The same things were measured in two ways. Each way mixes the same 8 hidden numbers, adds some noise and spreads widely along 6 directions of its own, which tell nothing about the thing.
In the rows, 128 means zero.
Some things both ways: the first way, then the second way.
[134  86 115 122 136 138 126 131 122 134 106 149 109 159 113 149 121 123
 116 135 120 132 100 120 104 122]
[122 110 152 116 179 136 138 120  85 121 146 109 135 133 156 149 194 153
 157 103 144 152  66 136 205]

[113 131 107 152  87 149 121 118 135 195  69 101 150 134 180 106 123 154
  98 117  80 158 213 165 130 142]
[ 83 149 187 151 125 155 126 151 138 165 128 141  76  92  97  90 129 130
 192 102 143 154 141 160 142]

[167 110  88  96 167 170 131 142 125  56 109 166 116 129 131 181 143 147
 120 119 164 148  96 101 146 103]
[125 109 136 146 125  73 143 142 111 134 144 107 144 161  99 134 139 113
 169 141 151 150 136 127 129]

[168  91 157 143 114  99 118  72 149 141 111  81  83 129 147 133 105 113
 128 186 122  67 126  88 120 145]
[105 133 132 134 138 152 174 126 151  76 155 121 122 140  86 147 114 141
 153 149 136 139 134 142 128]

[126 111 138 105 114  99 171 101 117 132 141  86  94 133  86 165 105  98
 137 186 138  35  41 119  96 144]
[163 138 135 122 107 125 113  98 134 129 122 165 125 114 181 140 110 166
 102  85 100 158 138 152  83]

[155  98 108  92 164 121  88 117 194 130  87 200 148 130 164 110 180 148
  83 144 123 192 151 146 176 149]
[102 113 140 141  97 112 136 152 117 104 153 135 126  89  84  97 140 139
 153 143 153 140 132 129 118]

[174 102 102  87 103 107 127 111 140 142 169 166  97 137 148 172 140 134
  86 149 112 149  79 102 137 122]
[118 148  57  96  78  87  85  90 143 103 154 101 142 141 108 125  85 115
  38 187  94 104 157 112  37]

[171  93 101 127 122 138 148 155 174 181 131 148 101 146 157 138 132 147
  93 121  97 160 197 103 118 122]
[134 100 145 115 144 122 100 148 145 120 101 110 121 140 101 101 155 137
 149 122 131 120 131 127 111]

[ 93 114  75 114 100  73 118 151 186 142 103 120 158 162 117 149 163 158
 102  85 122 137 243 136 152 154]
[162 122 162  93 149 109 104 139 165 159 129 135 116 106 149  95 135 207
 101 113 139 141 103 155  79]

[101  52 140 181 132 104 145 118 149 136 127  90  74 145 154 147 132  98
 125 162 102  83 165 113 102 146]
[125 105 175 110 125 121 132 142 107 142  97 148 109 113 162 137 150 128
 175  82 136 143 135 142 172]

[ 83 130 153 141  89  72 116 106 192 174  65 158 141 168 120  89 127 145
  89 148 108 128 168 204 109 176]
[ 81 149 140 110  89 114  81 107  76 216 125 124 112  90 151 124 156  88
 106 139 139 118 106 123 173]

[137 111 148 160 103 178 143  79 107 123 107  98  99 122 166 149  98  98
 122 171 122  98  75 132  91  94]
[124 127 149 122 129 139 169 149 111  68 122 152 123 124 143 132  92 126
 175 103 111 147 162 142 138]

[145  93  86  98 138 131 143 150 135 167 135 123 129 115 131 154 144 136
  76 165  85 145 116 134 132 144]
[119 133 160 129 154  68  88 143  81 187 146 135 140 143 113 118 178 128
 136 118 173 143  66 143 174]

[106 101  98 123  86 132 123 113 148 126 106 180 133 153 151 154 161 117
 107  99 133 170 151 141 110  97]
[132 121 113 125  88  92  56  73 157 174 113 115 103 129 146 139 170 129
 123  78 100 136 148 137  91]

[158 128  97 123 158 138 151 189  85  93 127  89  93 159  91 175  67 182
 105 141 116  89  82 109 135 148]
[135 110 193  63 129 104  94 130 113 139 149 137 118  61 146 112 139 219
 126 141 157 157 109 145  86]

[149  66 130 112 150  76 141 103 187 150 125  98  83 135 110 163 163 133
 110 172 110 108 165  93 138 165]
[140 121 142 136 114 117 109  80 154 143 134 140 116 174 120 165 189 144
 113 106 142 171 101 157  95]

[119 100  93 103  93  51  97 123 155  45 123 196 120 146 134 167 154 133
 100 118 178 113 134 117 143 135]
[163 138  88 162 173 163  97  48 139 110 142 112 143 163 107 187 179 147
 128 112  99 132 104 122 129]

[154  93  72 112 134 103 137 127 154 228 125 117 120 103 200 113 168 157
  99 142  62 161 223 121 177 195]
[131 132 232 134 166 119 167 191  92 201 121 164 125 139 135  93 139 144
 142 131 194 173  61 160 169]

[122 100 107 162 126 115 158 165 130 136 112 123  84 160 141 148 112 161
 117 115 109 115 186 121 114 153]
[135 107 150 109  94 129  93 105 159 131 107 116  95  87 144 117 114 157
 156 108  97 144 189 130  67]

[113  93  88 122 101  60 115 130 151 194 176  91 116 151 157 138 139 122
 108 134  80  94 167 107 158 179]
[130 147 113 113 158 153 154 169 121 116 133 129 148 114 127  91  78 137
  73 177 130  97  99 113 140]

[139 117 149 131  79 106 147  82 157 119  85 126 101 130 132 149 119 124
 105 165 141 100 130 136  91 121]
[177 121 128  69 150 104 140  93 103 124 124 136 158 175 186 194 127 154
  78 140 128 138  93 131 125]

[146 182 143 137 118 195 164 117 160 165  49  30 169 118 108 124  88 165
 100 163 111 100 158 183 114 118]
[161 108 150 114 116 109 172 151 118 145 115 150 149 163 131 149 123 124
  82 182 169 129 102 118 120]

[ 97 101  97 115 102  85 140 137 190 161 122 162 138 149 139 134 172 127
 101 114 117 143 198 151 128 148]
[161 122 105 156 150 145 114 117 113 150  95 121 145 166 142 131 147  94
 104 114 110 110 104 109 159]

[134 106 123 156 100  97 131 111 136 121 153  83  77 160 152 164 109 130
 135 126 125  73 154  80 131 134]
[ 86 133 150 119 144  85 148 168 119 160 144  88 127 156  85 101 114  95
 159 177 162 127 127 132 150]

[138 147  92 118 136 218 182 167 142 156  56 103 168 123 105 148 127 162
 108 113 119 157 173 170 101  99]
[167 107 106 123 110  98 139 142 120 160  85 121 149 163 158 145 104  76
  88 148 118 104 144  93 131]

[157 120 140 134  88 186 108  86 163 201  52  94 171 107 153 102 108 120
  75 170  83 153 158 165  90  90]
[117 117 111 107 135 118 122 123 166  80 155 130 123 117  94 136 151 178
 132 123 142 126 116 148 123]

Other things, the second way, with their names:
Z_698: [114 138 114 150 164  91 169 142  89 107 177  76 166 165  87 140  77 103
 162 192 136 133 152 108 138]
Z_739: [142 144 155 140 139  86 115 132 104 217 129 128 130 149 139 127 125 112
 126 132 143 137 109 133 150]
Z_103: [151 122 112 117  94 161  88 109 169 118  73 148 111 146 118 123 139 119
  72 123 102 109 130 122  74]
Z_61: [143 105 158 139 144 175  84 130 132 100 102 153 111  80 127  94 170 177
 160  67 116 141 115 137 119]
Z_27: [136 114  68 129 124 125 167 125 144  83 140  97 149 148 106 166 101 108
 118 175 118  90 148 101 141]
Z_588: [114 142 108 144 138 134 119 160 160 106 116 122 111 109  93  89  90 116
 169 102 101  98 174 135 137]
Z_437: [ 96 140 157 110 140 121 104 143  93 138 133 134 124 123 110 109 146 118
 144 133 148 133  97 139 156]
Z_100: [101 147 153 122 108 134 135 121  84 154 129 138 116  95 147 148  94 105
 156 137 128 136 155 126 160]
Z_93: [145 129  83 110 111  70 163 114 148  66 166 114 151 155 140 163  58 149
 124 137  99 142 185 137  69]
Z_926: [ 93 152 113 112 116  90  96 136 142 142 131 109 112 130  88 117 102  93
 151 134 120 103 163 139 134]
Z_298: [153 118  38 135 118  80 142 118 178 105 135  69 153 190 101 149  82  98
  89 181  97  88 174  96  78]
Z_893: [134 114 155  69 131  73 136 118 153 122 150 107 112 120 160 142  93 187
 155 122 123 162 165 158  86]
Z_86: [124 126 144 132 139 153 104 124 166 127 112 120  95  99 129 112 131 152
 174  81 103 128 157 145 120]
Z_87: [106 117 175 108 123 121 121 157 151 142 122 141  98 110 111  98 156 151
 157 103 154 145 114 159 132]
Z_322: [107 146 138 170 146 121 154 137 132 155 151 101 119 129 110 114 102 114
 183 126 125 144 153 136 145]
Z_874: [156 126  93 121 148 131 163 127 104 141 136 114 166 140 175 150 124 116
  62 156 126 110  85  99 170]
Z_493: [137 109  93 103 130  91 105 108 208 104 164  83 108 109 130 122 141 199
 120 115 111 128 141 147  69]
Z_239: [176 122 135 107 100 148 125  82  97 171  94 155 149 155 164 184 151 114
  31 178 138 117  85  97 116]
Z_359: [121 131 120 183 172 183 165 153 106 110 130 122 140 117 107 110 131 112
 153 134 131 120 105 108 187]
Z_130: [102 129  93 186  94 121  84 121 152 196 100 107 115 167  82 110 186  42
 124 118 127 100 116 115 154]
Z_895: [200  60 145  74 107 131 143  97 123  83 121 154 143  77 228 168 150 231
  87 107 120 158 121 116  86]
Z_536: [116 147 118 114 145 142 109 149 106 114  91 144 136 154  98 119 121  79
 112 140 123  94 116 120 163]
Z_449: [144  87 148 118 133 117 156 151 134  90 128 112 126 108 162 110 114 166
 161 108 120 149 157 130 109]
Z_687: [114 133 197 130  88 168 125 156  83 138  83 189 111  95 133 100 113 105
 142 117 137 154 143 134 123]
Z_690: [111 152 131 157 120  93 132 119  87 148 152 132 144 165  85 147 110  82
 143 159 142 147 130 128 127]
Z_444: [162 123 194 139 178 190 143 132 124 129 120 171 115  79 171 128 161 211
 164  64 136 164  90 158 159]
Z_500: [127 115 149 121 155 179 122 145 139  74 125 136 114  81 118  93 135 174
 150 109 123 128 119 133 123]
Z_312: [160 108  88 142 181 124 170 115  97 120 128 104 174 202 147 196 172  98
 121 128 138 111  73 101 227]
Z_484: [ 90 150 141 143 112 112 122 149 150 179 141 110 101 117 100  85 103 105
 131 146 133 130 141 140 122]
Z_275: [105 114 176 143 123  90 160 180 103 107 142 133 133 158  79  90 120 117
 175 148 165 170 135 142 103]
Z_366: [156 132 165 112 170 107 143 165 107 170 128 151 148 128 150 111 139 161
 104 130 163 130  65 138 166]
Z_591: [133 146  93 137 114 158  97 126 129  89  94 161 139 145  90 128 126  89
  85 128 105  95 125 115 116]
Z_505: [132 125 112 161 168  97 139 155  90 125 131  94 160 176 101 121 116  83
 170 142 126 121 136 109 161]
Z_349: [151 117 165 152 146 180 153 167 118 118  76 160 128 132 123 107 121 121
 142 117 128 122 126 120 143]
Z_219: [ 86 139 100 128 129 147 117 141 120  97 114 103 115 120 113 101 112  80
 159 116  98 101 159 120 161]
Z_501: [129 137 161 173 149 189 137 143 148 106 115 153 102  94 123  92 115 159
 182  76 110 150 151 151 118]
Z_823: [123 140 121  92 124 126 135 119  61 128 123 130 149 116 182 151 104  98
 102 140 111 113 120 112 180]
Z_60: [127 127 112 172 118 148 146 101 160 129 141 119 120 154 107 140 136 121
 112 144 123 145 128 124 101]
Z_389: [162  95 174 130 156 157 148 133  70 122  96 145 144 143 178 134 168 139
 123 116 141 157  80 114 157]
Z_92: [134 117 173  86 113 120 160 168  84 129 117 147 143 116 142 126  94 127
 107 185 159 129 124 114 132]
Z_679: [ 82 140 107 118  87 135  92 151 177 115 111 111  93 105  60  79  93  91
 126 159 108  81 184 120  88]
Z_538: [129 135  74 112  99  24  74  86 108 169 154 100 151 159 135 160 139 104
  98 135 116 127 138 124 109]
Z_685: [ 95 139 130 100  89 147 117  93 137 133 142 133 102  93 140 138 132 142
 102 139 121 137 130 142 112]
Z_394: [ 92 142 149 130 116  84 105 136 119 183 155 103 114 117 108  94 123 119
 140 151 148 144 133 140 114]
Z_360: [163 102 129  95 117  47 150  99  96 170 172 101 157 129 205 161 127 175
  80 162 145 162 104 119 102]
Z_388: [133 123 172  67  82  58 120 141  88 168 131 162 137 119 172 121 108 148
  70 157 160 162 112 143  81]
Z_2: [143  96 122  83 125  74 108 123 159 189 122 102 121 129 166 145 168 149
  85 135 146 106  93 120 150]
Z_69: [100 139 134 114  96 184 156 167 120  49  83 165 112 106 122 102  52  90
 136 131  95 117 194 124 113]
Z_253: [143 117 139 133 138  99 100 142 116 101 122 146 133 131 115 113 141 143
 157  97 134 141 132 143 115]
Z_141: [157 113  92 171 117 158 131 102 146  95 111 127 126 115 134 135 121 128
 141 101  88 129 168 108 106]
Z_8: [110 112  87  81 141  98 157 155 124  24 168 103 162 135  91 131 102 147
 118 177 133 110 132 115 121]
Z_577: [102 110 163 112 126  93 108 153  89 177 139 113 123  80 151  97 153 134
 154 120 157 134 107 131 170]
Z_317: [142 120 124  77 133  52 126 138  93 192 148 102 149 115 199 132 123 143
  83 141 139 120  95 119 162]
Z_645: [102 147 166 151 120 111 112 107  88 189 145 145 113 106 145 135 168 122
 165  86 145 162 106 154 173]
Z_417: [115 151 109 145 152 129 156 128 172 122 148 106 110 127 123 133  91 130
 167 102 105 123 159 147 156]
Z_64: [133 108  84 117 137 187 149 142 167  26 111 108 128 104 109 114  99 147
 118 142  92  88 160 102 105]
Z_307: [183 148  95 108 143 100 103 111 138 138 145 142 154 130 139 144  97 169
  60 150 118 108 114 126  92]
Z_594: [175 117  92 142 151  84 153 129 117 126 144 100 167 158 131 148  92 134
 119 164 120 117 141 103 115]
Z_12: [ 89 151 132 170 158  96 192 156  96 153 174 100 148 171  88 134 105  80
 163 178 160 141 113 127 192]
Z_281: [101 139 131 181  80 175 131 133 144 113 108 149  94  87  88 109 101  91
 172 116 110 123 189 124 119]
Z_973: [115 115 114 104 145  33 159 153  80 156 197  75 162 109 169 128 110 146
 132 160 156 134 110 117 179]
Z_961: [106  87 143  90  72  10 115 141 111 160 151 107 124 115 140 143 148 129
 163 127 159 148 153 135 123]
Z_533: [122 126 149 198 165 183 122 118 123 118 132 126 119 128  68 132 174 126
 192 111 137 141 114 129 164]
Z_436: [186 131 122 182 149 190  98  95 181 128  89 157 108 107 144 127 139 166
 145  46  78 128 144 141 102]
Z_185: [138 123 177 140 185  78 142 142 134 130 179 133 131 147  96 143 163 194
 194 101 179 177  87 171 147]
Z_812: [ 88 154 133 142 130  56 165 164  72 144 166  97 149 166 104 122  67  69
 175 176 142 144 164 126 149]
Z_13: [133 106 128  95 129  48 119 135 139 162 146  88 129 151 137 137 143 138
 130 134 150 130 122 132 130]
Z_580: [ 76 139 115 147 104  90  98 145 143 169 149  86 105 114  83  80 137  88
 144 143 136 117 141 129 129]
Z_635: [158 125 131 123 146 120 159 141 129 154 125 113 138 117 178 121  95 147
 113 135 121 125 129 120 133]
Z_747: [ 96 125 104 168 144 132 126 113  96  93 174  92 142 127  76 129 156 114
 170 145 129 140 119 114 153]
Z_987: [ 79 128 114 167 126 143 173 131 120 110 170  88 133 140  69 128 138  90
 157 184 145 133 123 111 155]
Z_759: [109 155 150 149 141  94 108 125 115 186 132 113 118 157 104 123 122  98
 167 125 128 143 139 149 137]
Z_724: [ 90 170 196 171 182 154 166 163 100 162 156 151 119 140  71 117 147 118
 191 126 182 164  74 164 209]
Z_866: [158 120 118 105  98 149  85  76 137 133  91 133 117 109 167 153 124 138
  92 115  87 118 156 114  85]
Z_934: [149 131 185 124 131 159 124 179 127 167  63 182 116 125 136  92 120 122
 113 110 143 120 109 140 135]

Some of these things the first way, each followed by its name:
[181 149 118  90  71 151 138  97 124 184 123 118 150 102 148 113  86 105
 118 165 131  84  67 129 109 108] : Z_366
[134 152 105 128 126 178 162 153 138 129  98  78 146 140 113 148  99 154
 115 129 129 101 144 146 120 114] : Z_349
[151  61  61 119 204 179 159 195  86 119 133 126  88 156 117 184 141 151
 136 105 105 153 129  75 143 130] : Z_449
[182 130  67  60 134 167 114 133 134 130  69 165 169 132 110 142 146 158
 118  91 152 171 139 111 151 106] : Z_484
[209  94 139 118 138 147 182 123 109 168  73 108  71 116 103 136  83 140
 133 175 125  86 116  90  77 128] : Z_893
[155 131 102 130 136 234 135 144 127 164  24  88 181 107 131 124 111 154
  89 139  98 164 171 166 106  86] : Z_27
[132 125 125 123  78 103  91  89 165  90 112 189 129 155 160 144 139 125
  93 124 154 143 118 140 131 107] : Z_437
[ 96 132 104 148 121 193 109 125 120 115  82 159 157 151 175 125 135 134
 113 102 125 174 127 175 133 101] : Z_895
[119 102  90 141 124 120  98 153 182  83 112 109 143 175 123 177 147 159
  95  85 127 149 218 111 148 111] : Z_679
[104  88  72 135 132 108 143 156  99 149 126 101 107 139 151 149 141 143
 127 119  96 111 172 116 149 172] : Z_322
[120 164 117 139  56 154  95  71 107 117  88  82 164 121 173 137  91 126
 109 142 131  95 104 156 133 109] : Z_724
[106 116  77 119 141 137 169 175 104 150 104  71 131 152  84 159 116 150
 144 109 114  86 156 125 124 154] : Z_635
[137  47 123 152 148  99 118 110 170 109 146 142  68 134 182 166 172 120
  98 155 105 143 168  92 144 143] : Z_69
[186 129 111  88 152 160 100 114 148 116  59 180 146 144 131 124 133 167
 112 119 150 173 116 131 157 118] : Z_987
[165 110 143 125 103 144 153 103 138 128 113  99 100 143 103 152  89 100
 144 146 153  59  94  90  84  97] : Z_13
[192 135 126 104 121 125 157 128 116 114  95 168  88 121 139 133  95 161
 113 159 153 105  85 123 120 143] : Z_698
[117 139 162 161  95 123 137  71 198 164 118 118 105 147 182 119 134 137
  99 158 101 133 161 163 130 141] : Z_275
[111  82  75 129 177 124 110 162 136  68 104 120 132 140 137 168 161 153
 112 122 128 135 171 119 173 148] : Z_281
[184 112  97  99 122 173 135 144 125 102  68 136 139 117 101 167 111 147
  94 133 146 140 125 113 102  80] : Z_926
[147 132 159 134  59 139 124  79 187 225  69 111 155 139 133  72  94  92
 128 140 121  91 175 147  73 103] : Z_2
[182  59 116 114 125 100 100  92 187 186 122 157 106 121 179 115 162 108
 108 149 101 148 190  84 139 138] : Z_87
[137 128 130 130  43 151 108  72 129 180 121 114 140 163 150 127  92  81
 143 106 129  99 113 106  89  75] : Z_493
[128 116 144 162 129  87 142 121 180 149 109  99  94 138 158 119 120 162
  95 173  98  99 188 148 140 187] : Z_92
[107 158 136 115  93 146 147 114 155 202  60 102 169 145  95  99 105 134
 113 139 111 114 138 193  96 140] : Z_874
[128 116 146 155 111 169 114 103 159 119  90  76 133 156 116 162 105 126
  91 154 106 127 123 142  98  88] : Z_8
[ 78 120  89 123 105 141  95 120  89  84 105 166 145 169 142 148 131 111
 138  89 153 133  81 148 137 111] : Z_973
[168 121 126 123 131 150 183 158 108 143 113 101  89 134  94 153  73 143
 118 164 122  76  85 118  87 125] : Z_866
[119 143  74 110 126 204 110 160 101  94  76 179 172 165 129 146 123 148
 112  74 141 185  97 160 131  84] : Z_577
[104 109 154 142 103  93 138 107 148 116  83 141 104 151 112 132 112 125
 107 167 132  95 105 164  93 144] : Z_823
[148 132 125 130  97 109 122 123 140 132 121 146 115 134 162 116  99 134
 110 150 134  95 118 138 129 142] : Z_533
[128 104 161 135  94  39 163 105 210 160 124 174  76 143 135 108 133 123
 113 169 137  76 165 145  99 178] : Z_505
[132 112 108 154  98 172 167 154  90 176 113  59 114 146 119 154  75 123
 126 129  93  86 139 118  81 108] : Z_86
[152 108  70  74 165 181 143 167 179 174  78 130 180 139  84 146 168 153
 102 103 111 188 186 139 135 107] : Z_130
[159 120 142 124 117  96 167 103 139 159 123 112  82  98 153 133 112 146
  87 218  99  93  97 150 122 179] : Z_690
[145  45 159 135 111  46 129  97 198 175 135 169  59 157 130 119 139  90
 117 169 113  97 152 102  95 157] : Z_219
[166 135 107  93 115 144  95 128 156  81  90 187 154 160 113 140 120 143
 114 100 174 142 107 121 130  91] : Z_500
[123 109 108 113 115  89 126 121 135  99 130 131 114 153 122 150 130 118
 144 125 161  73 118 106 139 142] : Z_501
